The groups are shells around one centre, one inside the other: the same stretched ball of 7 dimensions in 6 sizes.
In the rows, zero is written as 128.
Some rows, each with its group after it:
[148 151 109  74 157 168 116  66 154 179]
j320
[126 116 152 119 137 166 151 155  81 121]
j184
[102 143 145 114 147 119 120 172 113  94]
j320
[ 78 142 171  83 155 144 116 108 102  99]
j369
[143 118 126 131 131 109 133 162 147 112]
j775
[110 106 147 133  93 128 144 182  91 117]
j973
[115 202 138  61 139  84 100  95 141 132]
j369
[127 169 132  71 156 163 117 120 103 155]
j320
[144  86 126 129 162 185 144 102 145 133]
j369
[119 105 102 133 106 159 135  94 150 166]
j553
[101 155 139  92 143 134 119  88 129 128]
j553
[148 117  80 126 159 184 125 107 168 171]
j775
[134 129 155 115 163 141 141 162 103  96]
j553
[125  89 173 142 163 165 161 184  80  73]
j369
[136 100 140 137 110 117 143 177 122 112]
j973
[135 108 156 116 136 126 135 181 112 100]
j553
[144 115 115 117 147 175 133 157 120 149]
j184
[ 83 158 185  70 126 109 117 126  86  99]
j184
[ 86  96 182 114 151 151 134 130 102  77]
j775
[160 121 127 104 172 166 131 148 131 133]
j369
[ 95 122 143 108 127 161 134  74 120 137]
j775
[103 121 131 103 122 183 134  89 108 161]
j320
[108 163 170  86 142  79 114 161 114  81]
j775
[115  76 150 130 132 171 140 167 105 113]
j973
[ 96 130 105 100 130 168 107  86 150 166]
j369
[108 139 151 114 109  80 123 166 124  97]
j553
[128 123  96 108 116 159 121  77 162 181]
j775
[ 99 122 166 103 158 148 131 118 109  94]
j184
[ 94 165 145  84 133 111 106 142 115 117]
j553
[ 82 108 192  99 116 115 125 166  87  79]
j320
[107 104 146 121 136 176 146  93 111 129]
j553
[112 145 140 116  94  98 132 168 104 123]
j184
[119 129 158 102 170 165 137 113 106 109]
j973
[ 84 134 204  80 152 114 122 139  89  63]
j775
[ 86  90 192 133 125 147 155 176  60  69]
j553
[ 91 114 158 111 126 137 124 160 102 103]
j184
[139 104 137 156 147 142 155 206 102  91]
j320
[146 143 126  98 145 128 119 172 128 132]
j184
[113 129 181 112 132 134 156 140  72  93]
j973
[142 144 163 112 121  78 139 199 101  89]
j369
[113 185 136  69 116  75  96 144 135 133]
j973
[116 141 178 101 112  79 132 184  92  84]
j553
[153 110 108 136 149 161 145 112 151 142]
j775
[142  82  96 170 100 171 160 157 124 158]
j320
[134 139 184 107 129  82 145 185  88  73]
j369
[108 123 178 126 117  79 135 221  89  60]
j320
[ 94 135 193  65 138 117 115 117 101  94]
j973
[129 103 102 137 147 195 141 113 134 156]
j553
[112 112 183 139 114 101 161 171  82  68]
j973
[140 100 146 143 123 128 152 192 105 101]
j184
[105 131 162  69 130 138 112 109 117 131]
j369
[134 171 102 107 118  89 108 175 146 142]
j369
[ 88 131 195 106 103  80 132 191  75  67]
j973
[ 86  81 175 150 107 143 163 128  89  85]
j320
[124 172 126  73 137 114 112  51 160 154]
j320
[130 114  86 149 121 146 135 110 166 155]
j184
[146 110 158 119 167 163 151 161  97 101]
j973
[ 98 142 182  84 152 144 131 122  83  98]
j184
[149 128 136 112 164 157 142 136 118 124]
j775
[112  92 183 121 145 168 159 131  80  91]
j775

New rows, each followed by its group:
[108 127 176 103 125 101 136 110 118  90]
j973
[114 185 144  67 131 114 114 113 109 141]
j553
[117 117 136 100 118 139 121 126 130 140]
j553
[121  90 133 148 134 132 143 115 154 104]
j320
[103 158 181  97 142 110 139 141  80  84]
j369
[111 178 145  88 113  94 121 139 105 127]
j184
[151 109  61 144 113 165 132 100 181 195]
j973
[102 114 181 118 104 109 141 208  67  83]
j973
[118 147 124  92 143 177 127 106 108 161]
j369
[149 162  79 121 110 122 129 112 157 180]
j973
[134 134 161 100 138 114 129 196  96  99]
j184
[125 182 150  84 156  93 116 149 119 102]
j320
[107  62 131 164 133 180 153 131 128 111]
j973
[122 136  76 132 125 164 123 121 151 175]
j369
[ 74 137 167 108 128 129 129 122  95  96]
j369
[131 129  81 132 143 145 116 128 175 152]
j369
[125 137 107 102 140 190 129 104 118 176]
j320
[144 164 114  78 134 104 101 136 157 151]
j973
[110 139 181  88 123 130 136 167  65 106]
j553
[114 130 123 120 145 148 131  93 142 130]
j553
[111 118 161 127 118 117 151 111 114 100]
j973
[ 81  98 187 138 113 128 153 174  68  68]
j775
[110 133 115 112 152 169 123  96 138 144]
j775
[130 177 126  84 134 105 120  72 150 145]
j320
[ 91 109 197 127 141 130 151 182  63  54]
j775
[118 151 108  69 151 157  98  46 173 175]
j369
[153 132 100 144 105  96 139 159 154 138]
j369
[116 148  92 107 103 128 108 130 149 172]
j973
[ 91 116 128 123 114 138 128  75 148 134]
j973
[138 141 117 109 170 150 120 154 135 128]
j369
[115 177 156  81 133 105 120 165  90 114]
j184
[101  89 190 118 126 132 139 205  75  71]
j320
[117 106 136 126 120 113 128 131 151 110]
j973
[128 115 172 128 151 111 143 204  97  63]
j369
[115 157 156 112 122  97 139 150  98 101]
j553
[121  72 107 161 138 166 139 128 162 124]
j320
[ 76 100 182 107 137 150 130 129  95  85]
j775
[120 102 130 119 170 187 128 138 126 123]
j973
[128 122  98 101 150 174 110 100 162 166]
j553
[134 128  81  97 144 178 109  63 181 193]
j973
[120 159 108  77 142 158 110  43 158 180]
j369
[102 103 157 119 116 140 133 177  94 107]
j553
[122  97 159 145 147 173 163 183  70  93]
j369
[102 179 160  41 154 120  93  95 123 129]
j973
[123 142 170 120 132 103 151 160  89  84]
j973
[ 76 109 220  89 136 134 140 116  70  65]
j320
[ 89 163 153  90 118  89 110 131 122 107]
j553
[ 93 164 166  72 119 114 114 141  87 120]
j553
[141 163  89 112 109  93 117 100 178 164]
j973
[146 155 112 113 125  85 115 187 147 126]
j320
[ 91  85 198 135 119 133 157 176  67  62]
j553
[142 128 124 122 168 153 138 113 143 122]
j320
[128 119 140 141 117 121 144 225  90 103]
j973
[112 150 169  76 133 124 119 169  84 112]
j184
